The first 8 rows are patterns. Each new row is the sum of 2 different patterns, raised or lowered, with some noise. Before adding, each is slid sideways (what falls off one end comes back at the other) and multiplied by a number that may be negative. Names go in the order of the patterns.
In the rows, 128 means zero.
Known rows, each followed by the names of its patterns:
[155 125  98 134 127 101 145 121 154 120 154 138 109 104 140 143 147 106
 150 126 133 138 107 107 163 129 131 138 140 144]	(3)
[121 144 141 103 144 139 100 150 136  98  99 141  99 131 160 127 156 135
 163 101 139 121 129 133 120 131 147 115 139 164]	(4)
[109 142  95 112 148 156 159 135 115 123  94 144  98 148 162 135 156 124
 131 132 149 125 124 130 123 157 143  99 116 144]	(1)
[138 133 162 138 118 156 132 154 141 125 114 135 129 111 144 163 163 133
 124 146 136 152 103 139 107 153 126  99 121 125]	(2)
[102  95 162 125 124 163  92 105 138 102 115 124 134 117 136 113 124 133
 118  95 114 130  95 148 115 115  97 117 144 156]	(0)
[128 107 130 153 111 111 114 122 120 144 162 152 158 129  99 138 150 155
 125  94 107 143 116 153 156  98 112 148 109 108]	(6)
[115 142  95 111 159 113 129 159 127 139 118 125 129 121 124 161 102 134
 126 120 156  94 161 128 103 126 135 140 125 135]	(7)
[ 97 128 152 152 135 116 129 114 156 114 112 153 101 118 135 159 150 121
 101 152 157 154  95 120 106 142 132 122  93 110]	(5)

New rows. What belongs after each?
[207 197 116 126 160 136 149 164 163 150 204 128 119 142 134 154 174 190
 170 191 163 129 172 160 174 177 135 129 187 138]	(1) (6)
[ 93 101  93 108  81  69  95  95 102 122 140  98  69  77  92 131  81  89
 104 110  91 130 109 127 128  94 126 119 120  54]	(2) (5)
[141 109 102 107  78 134 129 122 123 122  67 103  84  86 117 111 132  62
  86 135 142 122  86 124  82  96 124 152 108 101]	(6) (7)
[ 91 107  58  88  58 131 127 138 116  95 118  95 124 107  87 110  90  89
 110 159 120  97 104 119 132 157 101  94 113 122]	(4) (5)
[ 95 100 119 156 161 144 115 153 157 132 189 115 110 130 117 123 113 153
 155 173 124 125 154 132 129  96 145  84 175 120]	(2) (0)
[ 89 138  78 117 129 147 137 150 130 100 161 122 127 119 109  92 130 119
 105 154  90 123 136 112 131 133 112 127  95  59]	(4) (2)
[163  97 116 130 145 164 134 157 138 164 138  89  88 172 147 128 146 131
 183 160 160  90 151 170 121 165 125 162 103 158]	(3) (2)
[101  91 123 156 132 122 131  60 120 130 149 109  62  60 136 123  87 126
  82  55 148 110  78 125  97 108 114  99  83 106]	(0) (6)
[153 197  98 121 171 134 166 143 141 123 130 120 139 150 146 139 139 144
 111 132 162 101 133 173 114 172 122 131 116 129]	(0) (7)
[136 101 127  83 114  71 100 125  83 101 123 122 120  67  86 113  79 107
 104  63 120 120 113 129  58 124  71  88  74 122]	(1) (7)
[152 180 121  94 143 145 147 182  74 104 123 116 121 122 109 107 115 115
 143 151 127  91 118 122 119 139 106 137  82 114]	(0) (5)
[112 121 122  86 114 125 118 114 134  93 136 111  95 152 110  96 153 123
 102 122 118  92  86 122 121  93 144 112 127 143]	(4) (7)
[ 73  75 113  57  40  71  70  39  79  83  77 118  67  87  45  79  64  90
 107  90 103  90  41  92 119  92  83  57  42 101]	(4) (6)
[ 58  95 108 137  95 131  85  85 114  84 110  51 117 131 127  92 125 103
 141 109 101  71  48 108 111 103 167  78 130 114]	(4) (1)
[174 118 140  76  73 123 127 102  90  94 137 132 145 107 121 105 145 163
 162 109 114  86 140 146 105 114  71 130 148 101]	(1) (5)
[160 155 171 119 177 146 146 162 149 135 178 169 132 163 164 181 179 130
  97 169 167  93 164 140 143 163 187 146 147 129]	(3) (0)
[116  74 128  77 120 142 147  98 116 113 147 109 103 110 141 156 130 110
 114 150 130  98  87  75 123 165 126 156 139 136]	(3) (1)
[119  98 164 112 127 140 124 109 172 123 135 149 136 120 145 135  82 160
 122 102 120 120 172 155 134 114 152 113 144 181]	(3) (0)
[125 115 129 171 143 135 148 106 118 191 161 114 182 128 146 163 160 123
 129 119 169 169 106 123 108  79 141 156 147 149]	(0) (6)
[105 157 187 116 159 134  82 140 145 133 151 154 112 137 152 104 165 143
 121 113 140 149 151 140  90 121 170 164 157 106]	(0) (5)
[152 187 138 105 132  95 144 188 153 206 139 207 106 124 135 122 158 138
 145 144 141 162 177 146 133 144 156 174 142 141]	(4) (1)
[ 97 127 114  87 163 130 107 121 136 140 162 109  90 164 139 134 158 111
 104 115  95  99 125 152 114 119  99 129 155 136]	(0) (6)
[114 126 112 135 151  95  89 115  97 122 129 166 123 139  87 113 136 118
 101 112 103 114 125 120  95 111  78 109 158 145]	(1) (5)
[124 143 112 122 125 133 151 138 129 111 122 153 147  85 108 105 132 146
 137 135 117 152 162 127 134 136 121 123 105 155]	(3) (5)
[125 117  96 147 148 102 138 141 102 167 118 111 141 106 107 140 154 139
 123 123 156 148 171  76 124 113 159 134 105  68]	(0) (5)
[125 117 167 151 162 127 111 122 141 123 178 135 121 124 142 144  98 159
 121 121 152 129 134 125 138 119 157 133 140 179]	(6) (7)
[142 120  71 134 132 100 149 101 156 111  97 127 107  97 145 115 110 135
 101 153  98 103 135 148 125 102 139 107 162 122]	(1) (7)
[ 95  93 173 127  92 113 133 156 136 115 125 108  98 145 141 124 148 137
 144 127 128 106 159 144 121 105 146 128  64  99]	(0) (6)
[107 136 129 100 117 124 127  75 104 108 135 107 111  98 149 144 127  83
  91 125 155 123 141 103 125  96 135 112 127 159]	(2) (5)
[ 76  79  83  71  97 127 119  72  75  81 128 119  66  34  43  90  85 109
 135  46  96  84  39  63  60  72  83 100  53  72]	(1) (6)
[102  99 106 100 115 119 124 124 112 150 105 112  77 119  88  85 136 155
 127 101  90 140  98 129  85 110 110 145  80  85]	(3) (2)
[152 171 184 153 198 157 153 186 140 194 186 180 192 205 184 149 188 180
 209 143 132 184 174 165 221 196 158 153 186 159]	(6) (7)
[148  97 131 141 105 117 109 100 129 123 115 148 131 112 124 116 130 169
 101  90 135 159 103 168 141  72 113 112 102  76]	(4) (6)
[136 104 169 127 156 142 135 141 142 167 168 165 134 144 136 165 154 145
 145 115 148 138 181 140 130 137 185 191 172 111]	(1) (5)
[124 132 160  97 182 154  90  83 117 102 147 166 163 142 168 147  80 138
 101 140 136 123 117 154 126 142 167  99 133 170]	(4) (1)
[113 142 105 104 102  85 103 145 107  83 104 142 170 136  99 137  97 108
 123 136  83 149 130  93 127 110 100 134 153 134]	(2) (6)
[141 102 114 123 124 120 183 129  87 130 123  95 147 152 161 161 131 109
 143 121 179 121 101 119 120 149 126 154 124 117]	(6) (7)
[138 153 162 167 147 131 125 123 100 141 139 166 116 123 140 178 158 142
 168 161 125 157 149 145 143 147 158 148 173 139]	(0) (6)
[128 103 127 119 143 138 132 132 125 142 139 128  97 123 126 119 145 113
 166  99 151 137 127 107 120 113 154 125 114 122]	(3) (0)
[144 114 132 137 118 130 144  90 116 157 123 143 142 119  82 125 129 154
  85 122 158 135 129 162 106 111 131 118 114 106]	(4) (0)
[ 99 128 114 117 111 114 130 136  64  89 147  85 125 107  99 139 128 135
 119  96 103 106 108  88 128 135 138 112 131 116]	(1) (7)
[134 124  99 135 130 114  91 141 124 106  83 100 121 125 131 138 131 135
 108 107 123 102 121 152  86 127 135 115 141 104]	(0) (7)
[128 105 111 130 159  94 131 159 141 144 110  96 121 138  82 174 134 119
 132 149 103 107  89 146 143 141 109 150  89 155]	(3) (7)
[162 133 102 164 104 159 112  94 117 115 131 160 131 138 112 142 154 115
 168 123  86 128 133 120 135 165 144 141  88 122]	(2) (7)
[117 163  97 142 100 151  70 116 124 136 110  93 101 149  86 124 142 100
 144 143  67 128 121  84 123 107  69  93 150  86]	(3) (4)
[122 146 108 104 151 130 123 177 151 137 176 121 122 133 158 130 134 158
 140  98 105  96 154 145 130 113 105 156 181 128]	(3) (6)
[ 30  74 106  70  70  62  21 114 130  85  88 101  59  46 114  85  74  97
  91  86 125  88  53 122  74 102  95 112  73  32]	(0) (6)
[175 139  86 129 101 112 152 170 117 130 166 128 165 135 103 124 144 137
 114 146 144 133 111  98 140 155 139  84 114 109]	(2) (6)
[119 142 119 137 167 159 115 115 126 161 144 112 136 133 203 152 124 141
  98 145 131 154 150 117 189 148 100 122  98 168]	(3) (1)
[174 127 130 105 125 140 162 137 119  99 134 151 138 148 133  81 108 151
 109 119 104 118 139 126 132 119 106  97 101 143]	(6) (5)
[107 120 114 163 172  91  97 170 115 115 158  92 117 157 101 111 117 131
 117 151 146 147 158 125  87 128 151 129 144  96]	(0) (6)
[122 109 115 115 115 105 153 138  93 105  99  93 130  87 137 146  92 159
 104 118 125 109 139  83 116 131 140 120  79 105]	(1) (7)
[148 135  96 121  83  73 148 153  95 135 154 107 142  98 101 117 126 144
 141 118  93  74 110  74 118 142 101 110 107  99]	(3) (6)
[139  82  83  78  88 125 116  83  78 107 104  73 104  85  96 101  79 104
 140  68  85  59 128  85 106 105 116  95 113  96]	(3) (5)
[135 138 119 122 158 130 133 119 137 117 129 148 153 110 142 107 130 162
  73 174 134  81 104 143 119 125 157 113 160  99]	(4) (7)
[104  95 100 127 127  99 112 116 113 119 104 101 161  94 134 146  91 105
 107  77 134 114 124 117 134 118 136 118  82  94]	(3) (0)
[182 205 161 142 174 196 187 191 162 184 205 132 190 213 164 154 184 186
 211 155 153 159 203 184 223 150 181 184 204 215]	(7) (5)
[113 155 102 141 109 112 121 145 160 110 140 118  94 119  98 165 188 116
 127 161 134 133 184  99 109 144 106 147 142 114]	(1) (0)
[134 163 161 157 143 110 108 169 157 195 173 110 141 168 142 102 149 104
 164 165 103 121 126 143 138 185 184 158 194 146]	(2) (6)
[ 37 113  37  69  68  24  74  69  81  61 111  88  62 107  52  86 116  83
  47  99  65  88 105  91  84  53  65 103  87 130]	(1) (2)
[149 145 125 162 161 103 114  93 160 155  86  98 105 170 143 181 127 118
 162 167 170 171 128  96 116 128 128 145 176 137]	(2) (5)
[102 124 102 156 160 174 127 131  91 116 176 162  97 168 152 140 161 117
  94 178 150 150 148 151 132 122 109  82 138 162]	(3) (6)
[121 142 131 147 193 152 142 108 149 155 173 111 154 135 134 174 128  86
 157 150 120 158 119 136 182 159 135 148 121 103]	(3) (1)
